There are 4 ways to turn a row about zero (a turn may also mirror it). The second row of each pair is the first, turned, with some noise. The first 36 pairs use one turn. New pairs use 2 turns, one after the other, and a turn may come again.
(in the rows, 128 means zero)
Some pairs, each with its turns in order after it:
[147 183 131  81 105  93  85 135]
[ 98 123  96 143 137 211 118 122]  V

[153 160 162 103 159 113 116 156]
[182 133 148 141 154 141 113  95]  J

[106 124 146 141 122 118 116 113]
[133 145 122 118 130 154 117 106]  U

[106 134 132 145 170 158 171 184]
[175 142 154 105  56 125 124 115]  D

[ 59 174 113  92 113 172  99 103]
[172 119 127 129 134 206 120 188]  U

[152 138 128  85 102 129 128  76]
[ 80 120 118 160 161 132 101 102]  D

[129 146 142 149 130 167 121 186]
[152 158 110 131 113 186 124 129]  J

[134 106 153 106 139 148 169 126]
[163 151 110 123 123  94 120  98]  V

[130  99 154 119 150  96 108 121]
[125 127 135 115 152 133 142  81]  U

[134 131 139 103 115 127 110 135]
[141 124 137 142 147 129 116 150]  J

[ 75 156 193 150 155 132  82 140]
[198 160 103  76 163 138 169 128]  J

[107 114 135 121 139 132 159 112]
[142 153 139 126 125 100 106 116]  V

[164 196 113  67 147 108  73 183]
[104  24 128  89 150 139 164 162]  U

[ 93 129 134 118 118 117 172 106]
[137 155 156 165 128 112 102 130]  D

[121 121  66 147 113  86 125 150]
[ 80 135 125 143 111 121 127 191]  V

[ 83 175 117 132 119 151  97 123]
[128 125 123 116 122 195 120 168]  U

[123 162 146 138  32 120 138  93]
[111 148 120 146 232 143 130 138]  V

[117 109 135  93 111 137 155 126]
[153 172 111 125 139 121 112 128]  V

[ 64 108 141 111 142 125 204 135]
[180 129 119 210 100 138 128 100]  U

[103 115 134  47 168 103 136 114]
[148  49 134 124 178 114 111 101]  J

[128 108 177  60 189 145 164 108]
[121 133 161 178  95 126 140  32]  D

[128 176 184 113 111 107 138 148]
[160 122  76 156 129  93 112 110]  D

[120 135 135 110 119 122 121  74]
[113 145 132 150 174 132 118 112]  D

[ 99 164  41 166 100  93  89 138]
[ 76 189  54 157 148  95 126 120]  J

[110 117  86 118 140 148  78 181]
[100 118  99 134 151 152 187 166]  U

[135 106 160 165 137 138 122 155]
[161 141 129 126  89 142 151 135]  J

[ 99  96 105  81 164 126 101 134]
[141 150 138  85  74 149 113 141]  V

[132 123 142 142 101 119 156 144]
[133 134 124 117  95 126  98 135]  J

[158 112 149  92 135 134 157 122]
[102 110 137 155 107 112 123  93]  D

[179 110 126 130 150 116 127  73]
[102  75 165 137 167 140 127 101]  D

[ 81 151  70 170  84 158 107 134]
[106 163  82 148 128 167 105 197]  U

[ 60 103 129 136 110 127 106 141]
[143 190 129 127 131 123 164 161]  D

[159 123 103 155  90 165 116 176]
[147 101 104 145 135 132 182 174]  V

[143 113 177 142 132 181 117 132]
[139 161 143  95  83 126 164 125]  U

[139 153 155 127 155  68 131 103]
[156 134 152 114 146  82 128  80]  J

[ 81 138  97 128 116  80 125  91]
[ 81 154 161 122 150 139  81 159]  V

New pairs. What belongs after each?
[ 85 162 153 123 168 136 121  86]
[115 156 186 120 158 139 163  99]  D J

[141 131 156 139 144  76 159 147]
[137 170 132 120 176 140 103 106]  U U

[160 100 129 176 128 137  86 119]
[163 118 130 124 106  83  86 148]  J D

[114 151 168 118  78 111  90 108]
[107 102 149 178 178 155 124 145]  U J

[156 103 139 145  88 146 116 112]
[156 135  95 123  99  92 132 141]  J D

[ 94  99 155 111 109 123 139 158]
[104 140 150 136 140  89  98 159]  U U

[134 126 157 135 150  98  93 103]
[141 127 167 125 107 105 109  88]  J J

[143 172 111 153 145 100 135 180]
[130 131 169 144 158  88 173 160]  V V

[148 109 121 149 139 139  96 142]
[159 137 111 150 123 101 133 123]  V U

[146 134 151 135 162 134  96 158]
[125  93 143 103 133 111  90 106]  J D

[123 183  92 146 108 156 203 204]
[172  64 147  49 120 105 146 192]  V D

[181 151 136 146 107 105 130 131]
[106 115 144 134 121 148 176 151]  D D

[ 95 150 111 118 137 157 118 131]
[113 150 138 127 165 156 118 132]  D J

[147 143 127 141 155 149 136 144]
[120 126 134 145  95 106 137 145]  V J

[141  87 171 127 126 123 141  59]
[133 127 131 198 164 171 124  97]  V D

[120 130 134 149  70 102 159 116]
[ 93  99 147 158 108 166 124 108]  V U

[137 142 163 108 100 118 123 161]
[148 159 143 166 136 141 138 130]  J J

[108 120 156 115 190 108 152 204]
[ 97 138 211 134 154  78 110 159]  U D

[ 77 126 149 110 129  96 145 148]
[ 83  99 125 145 132 168 144 139]  J D

[156 125 108 188 135  69 105 207]
[142 182 179 184 165  80 148 170]  V V

[144 113 128 126 131  99  82 172]
[134  76 145  89 138 125 111 161]  J D

[130 124 164 113 109 167 146 117]
[141 138 123 160 172 147 123 137]  D D

[123 158  91  91  73  85  95 144]
[145 145 132  70  88 172 126 186]  D D

[ 87 134 100  72 117 156 126 120]
[112  95 130  87 125 121 163 166]  V U

[139  91 127 132  77 157 189 129]
[174  66 131 151 114 162 110 150]  V D

[104  70  89 134 158 138 125  94]
[115 127  69 186 115 121 152 132]  V D

[110 101 129 116 160 120 146  97]
[116 143 163 101 100 132 114 109]  U U

[106 135 133 117 169  98  58 111]
[ 95 111 180 169 124  92 113 102]  J U

[159 117 147 139 111  78 171 107]
[134 136 138 148 162  66 159 124]  U J

[113  95 117  77 104 102 103  78]
[138  75 137 117 118 176 133  70]  U D

[ 75  47 165 121 108 115 218 157]
[ 94  37 129 102  98 132  37 117]  V U

[152 130 147 186 118 113 156 148]
[112  87 117 165 112 115 171 137]  D D

[121 158 155 136 130 136 160 166]
[115 141 159 152 166 145 125 152]  J J

[159 124 110 131 148  69 166 191]
[106 178 104 174 176 139  96  78]  U U

[124 205 135  81  99  71 173 150]
[152 150 139 171 211  97 181 125]  J J

[ 93 118 152 127 176 122 118  73]
[162 115 158 115 181 102 135 163]  V J

[168 113 157 102  71 157 121 137]
[138 165 141 177 143 160 134 176]  D D

[136  69 182 150 112  51 130  95]
[ 92 123 170 123 203  80 169  99]  U J

[ 96 144 153 144 144  97 129 128]
[136 124 172 121 164 137 134  96]  V V

[185 144 160 165 104  95 151 155]
[162 138 198 128 141 130 104 165]  V D

[135 145 134  90 114 122 167 128]
[142 128 143 168  99 106 137 135]  U J

[ 78 142 121 145 112 163 131 105]
[121  91  98 126 157 155  98 115]  J J

[123 123 114 115 154 123  92 137]
[118 106 131 137 119  87 118 129]  J V

[140 114 118 122 122 135 121 118]
[131 137 116 126 114 130 116 137]  V V

[162 107 138 111  75 179 135 103]
[151 187 127 176 150 160 146 144]  D D

[151 124 147 114 128 166 138  99]
[159 137 157 129 132 127  98 130]  U J

[ 75 199 152 113 148 141 172 111]
[125  79 150 140 213 142 143 118]  J J

[133 113 154 158 117 149 153 158]
[151  97 105 115 154 109 105 104]  D U

[113 119 116 139 129  89 104 114]
[144 175 113 140 122 120 132 120]  V D

[114 132 131 170 120 115  92 146]
[161 156 146 143 131 103 138 109]  V V

[185 176 216  98 167 132 151 153]
[149 124 194  20  95 112 142 120]  J U

[109 158 108 198 116 136 168 155]
[ 76 143 108 116 190 130  90 153]  J J

